The first 7 rows are patterns. Each new row is the sum of 2 different patterns, raised or lowered, with some noise. Before adding, each is slid sideways (what falls off one end comes back at the other) and multiplied by a number that may be negative. Names go in the order of the patterns.
Some rows, each with the names of its patterns after it:
[  0  10  -3  -3   4  -9  -4  -2  -5   2  -1  -8   7   4   9 -15 -12  -3
   0  -2  11 -11   1   1   0   7   5   7   9   7 -13  13]	K169
[-16   3 -19   6 -17   5 -16  -5  -8  14  -4  13  -6  -5  -4   1  -4   7
  -9  -5   1  19  10  -1  -1  -1   1   3  -2   6   2   8]	K762
[  1   1  10  14   2  16   4  10   2 -14  -1   0   7 -13  -5  -9   1  13
  18 -16  -2   0  -9  -2  -3  -7  15 -16   5 -11  -6  -8]	K186
[ -5   7 -10  -6 -20 -16   4   7   7  -8   3   2   1   2   1   1  15 -10
   6   2 -13  -1   3  -7 -14   5   4   3  -1  14  24  -4]	K224
[  5  -2   4 -14   0  -2 -12   6  10 -18   1   8  -2   4   1 -14 -11  -8
   0   7   1 -12  -9   0   1   0   2   4  -6   9  10   3]	K948
[ -5  -3  10 -13 -17   6  -5  10   0 -15 -12 -16  -3   6   3  -1   6   0
   5 -10 -15  -7   0  -4   3  -9   6  -1   3   8   0  -5]	K116
[  4  -4  -7 -10  -8  18  -3  -3   9  11 -23 -13  -2  -8   5  20  11   1
   0   5 -14   1   2  -3  12  -4   4  10 -21   9  -2  -7]	K215

New rows. What belongs after each?
[-15  -9   0 -19 -17 -11 -20 -15 -22 -25  -8  -8  -6 -24 -18 -14 -13 -13
  -7 -18  -6 -17 -10  -8 -16 -10  -7 -12 -26  -5 -12  -7]	K169 K224
[ 13  25   6  12  -2  -3   1  19  18  15  10  29  31   8   2  35   1  26
 -12  14  13  36  25  13   4  19   2  22  20  19  28   9]	K762 K224
[21 16 23  8  8  5 18 16 10  7 12  3  4 15  9  5  6  4 10  6 24  9 14 22
  7 -7 28 -1  5  3  8  1]	K762 K948
[ 8 15 11 13 12 -6  4 13 15 14 -1  8 12  0  2 15 27  8 27  3 11 -1 20 13
 13  7 12 -1 15  7 14  7]	K762 K215
[ 11  15   3  -7   5   4   9  24  13   0   9  10   9  12  13  12  24 -10
  21   2  12   3   7  13   9  15  10  16  14  16   5   6]	K169 K186
[ -5   7   8   4  17  -6 -13  15  -1   0   6  -3   3   7   9  -3 -10  -1
   1   2  -9  21  19  13   4  -7 -21  -9 -11 -18  -1  18]	K224 K215
[  1  -5 -15 -13  -7 -14   2  -3 -14  -3  -5  -7 -20 -12  -8  -4 -10   4
   3  -4  -9   0  -8  -9 -21 -19  -5   4 -10 -22   0  -7]	K224 K116
[  9  -3   6 -17   7 -10 -12   1  -1 -19   4  10  -1  -8  11   2 -17  -4
 -11   4  13  -1   6   1  -8  -4   1  -5  -7   1  16  15]	K948 K116
[ -4   1  -1  -2  14  14   1   7  -7  -7   3  -7  -4 -10   3  21   3  -1
   8   3  -5 -13  -1  -7  -3  11   9   5   1  -5   2  13]	K116 K215
[  6  -5   7   2   5  -6 -10  -4   8  -8   6  -6  -1  -1   5   3  -6   0
  -1   0   8  -2   0   4  -5  12  -5 -14 -19 -20   0   9]	K224 K116
[  6  -1  -2  12 -14   0   4 -23 -12  -2 -14 -15  -1  12   0  -2  20  16
 -14   7   3 -19  -8 -26 -19  13  13  10 -11  -6  -2   8]	K224 K948
[ 16  25  12  10   2  21  14 -11  18   8   7  29  25  37  25   4   4   7
  13  10   6  18  21  15  10   4  16  15   5  22  10   4]	K224 K116
[ -2 -22   6  -5   5   1  14  21  -2  -9  11  -7  -6 -31 -21   3   6   5
  -9   1   2  -3   0  -4  10  11   2   1  11 -16   8   4]	K762 K224
[ -2  20   5  15   4 -20  11   5  -1  16  -5   1  -2   0  26   7   9  20
  21 -22   4   4   6   7  20  18   0   3   8  -9   8   7]	K169 K215
[ -4  -1   1  10  -8   6   0   3   3  -5   2   4   5 -16   4  -7   5   1
   4  -7  -9  -4  -8  -7  -2  -6   0  -5   3  -2 -14 -13]	K169 K186
[ 10   3  -2  -1 -23  -2 -12   4 -21 -10 -14   4   5  17 -19  -7  -5 -11
  -7  -2 -14   7 -16  10  -8  -9 -10  -3  -2   6   7   0]	K762 K186
[ 4 10 15 -1 14 19 13 19 17 11 15 14  6  4 11 14 22  4  7 -4 16  3 16  4
 12  4 26 17 22 12  9 13]	K762 K948
[12 12  5 13 11 -5 15  5 12 10 -2 10 -1 -4  2  2  3 -3  1 11  9 10  1  7
  0  2  7  8 -7 -4 -3  7]	K169 K224
[-12  11   1  -3   0   2 -11   0 -10  -3   6  16   1  -5   1   1   2   5
   2   2   8  12  -9   6 -14   8 -19   5 -11  -9  -1  16]	K762 K948
[  7   0 -10  -1   1  -2 -21  10  24  -4  -3  -8 -27 -16   7   6  -2  10
 -12  -7   9  -8   0  -9 -14  14 -16   3  -6 -16  -3  -2]	K948 K215
[10 22  5 24 12 18 -7  0 -5 13  9 13  2 17  4 17 18  9 -7 -1  8 17  0 -5
 12  7 12  7 -7 11 -5 19]	K762 K116
[  0  -4   0 -26   8  -8 -12  16   7 -17   7  17  -8  -2  -4 -11 -23 -30
   3   9  -7   0  -2  18  15  -5  -7  -5   3   2   4   0]	K224 K948
[ 16   9  10   4   1  -2  17   4  -1   5  13  -6  18  13  -3   2   0  -4
  -1  13   7   5   2  14  22   4  -8   2  -7  -6 -13 -14]	K224 K948
[  8  -5  -3   2  -7  -3 -10  12   7   5 -15   1 -25   9 -17   1 -16 -11
 -12   4 -12   3   1 -15  -5  -9  -4   5 -13   0   0  14]	K169 K762
[-16 -11 -23 -17 -16   2  -8  -9  -7 -11 -13  -9 -17  -4 -15  -7 -28 -14
 -29  -6 -25  -8 -31 -12 -12  -6 -14  -7 -19 -10 -11  -6]	K762 K116
[  7  15   0  -1  -1  18  18   7   2   2   4   4  -1  11  -1   4 -11   3
 -12   6  -3   7  -9   6  -7   8  10  13  -7   0  -2   3]	K762 K948
[  6  -4  10   6   5  -4   0 -15 -15  -9  -2  -7   6  -8  26  -4  13  -3
  18  -8  11 -13  -6 -13  18   1   3   2   9   6   6 -31]	K762 K186
[ -3 -26  -7  -7  -6 -30  15   3 -21  -5 -13 -36 -33  -8  -8 -13   1   0
   9 -11 -26  -1 -23 -25 -10 -33  -6   2  -9 -14  -1   0]	K224 K215
[ 11 -11  -9   2   3  10  16   3  13  16   1  -1  -3   4  12  18  13   8
   4 -10   9  -2   0   2   9  11   3   0  17  -1   9   4]	K116 K215
[  9 -12  21  17   4  -5  19  17  18  20   1 -14  -5   3   2   6  10  -4
   1   3  -4   5  14  -4  26   8   1   3  18   7   5  16]	K948 K215
[  5 -15  16  13  -1  -5  17   3  12   6  -2 -10 -10  -3  -3  -8   6  12
  -9   4 -12   7   3  -6  22   0   5  10  -1   5  13   3]	K169 K215
[ -1  -3  -6 -20 -14  -5 -16   3 -10  -9   6  -9  -8  -5  17 -11   7 -12
   8 -19 -12   2   5 -19   5 -10  15  11  -5 -11  -7  -4]	K762 K224
[  7   2  -5  19  -7   1  12  -8  -4  19  -6   2   8   7 -11   4  10  10
   1   6  -9  15  11   3   8   7   8   8  15 -19   6  -1]	K169 K948
[12  9  7  0 -4 -2  3 18  1  5  5 11 15 10 18 10  9 12 13  4  7  7  4  7
 21 12  5  1  9  4 21  8]	K169 K116
[ -4  -4   6   8  11  -7  14  -6  -8   6  -1  -7   8   4   5  11   8 -19
  -4   4   2  13   2  10   5  -3  20   5   3   4   5 -16]	K948 K215
[ 10 -27 -22 -12 -15   5   4  -8  -1  -9   5 -20 -16 -13 -21   3  -5  -1
   2 -22   1  -4 -19 -14 -14 -13 -18 -11   5  -5 -10   4]	K116 K215
[-12  -1  12 -17 -12 -11 -17 -11 -10 -16   4 -20  -3 -25 -13 -25  -7 -18
   0  -9 -11  -3   0  -5  -2 -23 -14 -12  -5 -21 -10 -21]	K762 K186
[-16 -20 -11 -21 -11 -18  -8 -20  -7 -10 -26 -28  -8 -20  -2 -19 -27 -22
 -14 -10  -9 -12 -15  -8 -12 -11 -17 -24 -14 -24 -15 -23]	K762 K116
[  9  -5  -8   1  -9  -7   1 -25   1 -18   8   3  -2 -10  -9 -23 -13 -11
 -21 -12 -21 -13  -3 -14 -13  -6  -6  -5  -7  -8 -16 -25]	K169 K186
[ -3  -9   0 -17   2   7 -17  -6 -20 -13   1   9  -1  -4 -18  -9  -5 -15
  -2 -10   2   8  -3  -7   0 -14  -2 -18   1  -4 -12  -8]	K169 K116
[-24 -17 -24 -18 -23   2 -18  -3 -23 -21  -7 -14 -18  -2 -16 -28 -19   5
  -6 -11  -4  -8 -10  -9 -12 -13 -10  -4 -29  -4 -33  -5]	K762 K215
[ -7 -11 -19   2   2 -44   0  -7  -6 -13 -16 -23 -33 -24 -16 -12 -10 -26
 -29  -6  -9  -5 -26 -22 -22  -4  -6  -1 -19 -14  -8 -26]	K169 K948
[ -4  -7   1  12  -7  -9   6  21   3  23  23  30  21   2   2  14   6  -9
  14   5  18   9  -5 -15   4   2  14  25  11  14  17  28]	K224 K116
[ -2   1  -3   7  -4  -5   7  15  13  -7  -6   0   3   3   8  -1   4   7
  -6   8  -5   9  -1   9 -15   7  -2  15  -2   7   1  -6]	K169 K762
[  3   5   8  13  -1  -6   1   9  -3  -4  19  11  -3   0  -4 -24 -10  -5
   0   4  14   0  -4  10  -7   9  -3 -14   9   2   4   6]	K186 K215
[  6  15   2   6  10  10  18  -6  12   1  -3 -10  12  12  13  25  13  31
  20  15   7  -5  12   7  14  -1   4   1   9  11  28  -7]	K186 K224
[  0   1  -1  -3   2  -9  -5  13   5   9  -4   5   6   1  12   5   8   8
   6  -5  11 -12   4 -12  17   3   3  -1  12  -6  19  -1]	K169 K762
[  5  -2  14   2  20  -3  21   6  12  -8  -7 -11   3   7  -7  -4  -4  -4
  15  15 -12 -15  -7  -7  -1  -2  -7   8 -11  -1 -10 -10]	K762 K186
[  0  15   7   0  -3 -13  -1  -1   2  -7 -11  -6  -4  -5   0 -19  -5   2
 -14  -1 -15   5   4   3  14  -8 -17   7  -6 -15  -4 -12]	K948 K116
[  4  -7  12   4   3   3  14  10  14   6 -14   1  12  10   0   6   6  -2
   5  -8   9   1   9   1  12   5   8 -13 -14  -1  -6  -1]	K169 K186
[16  1 -7  0  0 -3 -4 12  9 -1 12 29 20  4 -8 10  7  8 -1 -8  2  7 10 -8
  7  2 12 17  9  5 20 -7]	K224 K116
[  0 -27 -25 -19 -26 -11  15 -15 -28  -7 -13 -17 -13 -26 -28 -17 -21  -4
  -1 -33   0 -16 -15 -19 -31 -26 -23 -25   8 -25  -9  -6]	K116 K215
[24 12 19  7 11  1  5  6 -1 12 19 -5  6 20 11 18  2 -9 -1  4  9 21  4  0
  4  9 14 12 15 17  9 10]	K169 K948
[  9   6  14  33  13  13  12  16   5  15  16  15  25   1  22  19   2  16
   8   9   9   7   5   2   7  25   5  14  20  25 -13  -5]	K169 K215
[ -2 -11   1  -3  13  -3  22   8  11  -6  16  -1   3 -20  -5  -8   9   7
  -1   2   4  -4   9   4   0  -6 -12   4   2  -5  -1  -1]	K762 K224
[ 17   9  13   1 -15  16   1  12  17   3   5   5  -2   0   8  -2   9   2
  -7  25   6  12  -2  12  11   6   1  -6 -12  19   6  -1]	K169 K186
[  7  14   8  -6  20  13   2   3  -3   2 -10 -19   2  22 -10  12   1  21
  20  -1  10   4  13   8   2   6  11  -2   1 -12  25  13]	K169 K224
[ -8 -11   5  -6  -3  -6   0   2   8  -9  -8 -16  -1  -3   0 -19  11   5
  -2   7  -2 -10  -3   2 -13   4   5   4  -7  -4  -6  -9]	K169 K215
[-12  -9 -10 -11 -11  -2  -9 -19  -9  -8 -13 -13 -12  -3 -18 -26  -6 -17
   8 -11  -9 -22 -11 -15   6  -3  -5 -13  -7 -13 -13 -18]	K762 K116
[ -7 -22   0 -13   2  -5  -1  -5  -2  -7 -28   6  -2 -10  16   2  23   0
 -11   7  -6   1 -15 -37   4   6  -6 -22  22  12   0   7]	K224 K215
[ -3  -4  -4 -14   6  -7 -16  -8 -14 -12   0  10  -8  -6 -18  -5   5  -3
   0  -5  -5  -4 -11  -2  -8 -18 -11 -15   4  -2   5  -7]	K169 K948
[13 17  4 21 23 19 19  0 16  0  6  3 12 23 20 -1 10  8  4 14 12 -4  8  4
 10 19  6  2  1  6 22  6]	K948 K215
[ 22   9  10   4   5   7  -7   6   7   5   9  13  12  11   8  18 -10  -6
  -5   0   8  20   1   5  10   9  14  13  14  17  21  -9]	K169 K224
[ -1   5  12   9  13   7  17  12  14  18  -5   8  15   9 -10  15  -2   4
  19  20  -7  15  15   4   6   0   0  28  -2  12  -3   2]	K186 K948
[ 12   4  17  -7   9  10 -15  18  14 -12  10  12   2   6   4   5  -4  -1
  12  20  -5 -11  -1   3  10  18  15  10   2  18   8  10]	K948 K215
[18 14 15 -5 33  9 34  4 21 11 16 12 15 -3 15  1 10 20 17 17  3 -4 16 15
 10  5 -5 13 13 12 15 13]	K169 K762
[ 18  10   4  20  12   5  31   8  15   1   6   8   5  -1  25  29  11  34
  21  36  26  -1   8   9  25   1   8   5  13  24  28 -10]	K186 K224
[-15  -4 -16  -1 -20 -14 -10  -6  -1  -5 -12   6   7 -25   2 -17  -3  -2
  -4   5 -15 -18 -14 -13 -13 -10 -19   2   3   2 -21 -16]	K169 K116
[ 1 11 16 -2  1  6  6 23  0 11  6  6  7 18 14 18 22 13 33  8 11 18 -3 18
 12  9 -6 -2  2 18 26 28]	K186 K116
[-10  16  29  31  18   0   3 -16  11   2  -1  15  -3   6  12 -30  20  -3
  -5  18   0  -5   0   7  18  -3  -2  14   3 -39  -6   6]	K224 K215
[-2  5 13  7 22 20  3 12 10 11 13 12 10 22  1 21  1  6  2 22 20 21 22 15
 17 21 19 14  3  8  9 14]	K169 K186
[ -7  -2  -2  -2   0  10 -28   7  -7 -11 -13 -10 -11 -28  -8  -7 -11  -8
   2   4  -6  -9   4 -30 -25 -28 -22  -7   6 -13 -14  -5]	K169 K224
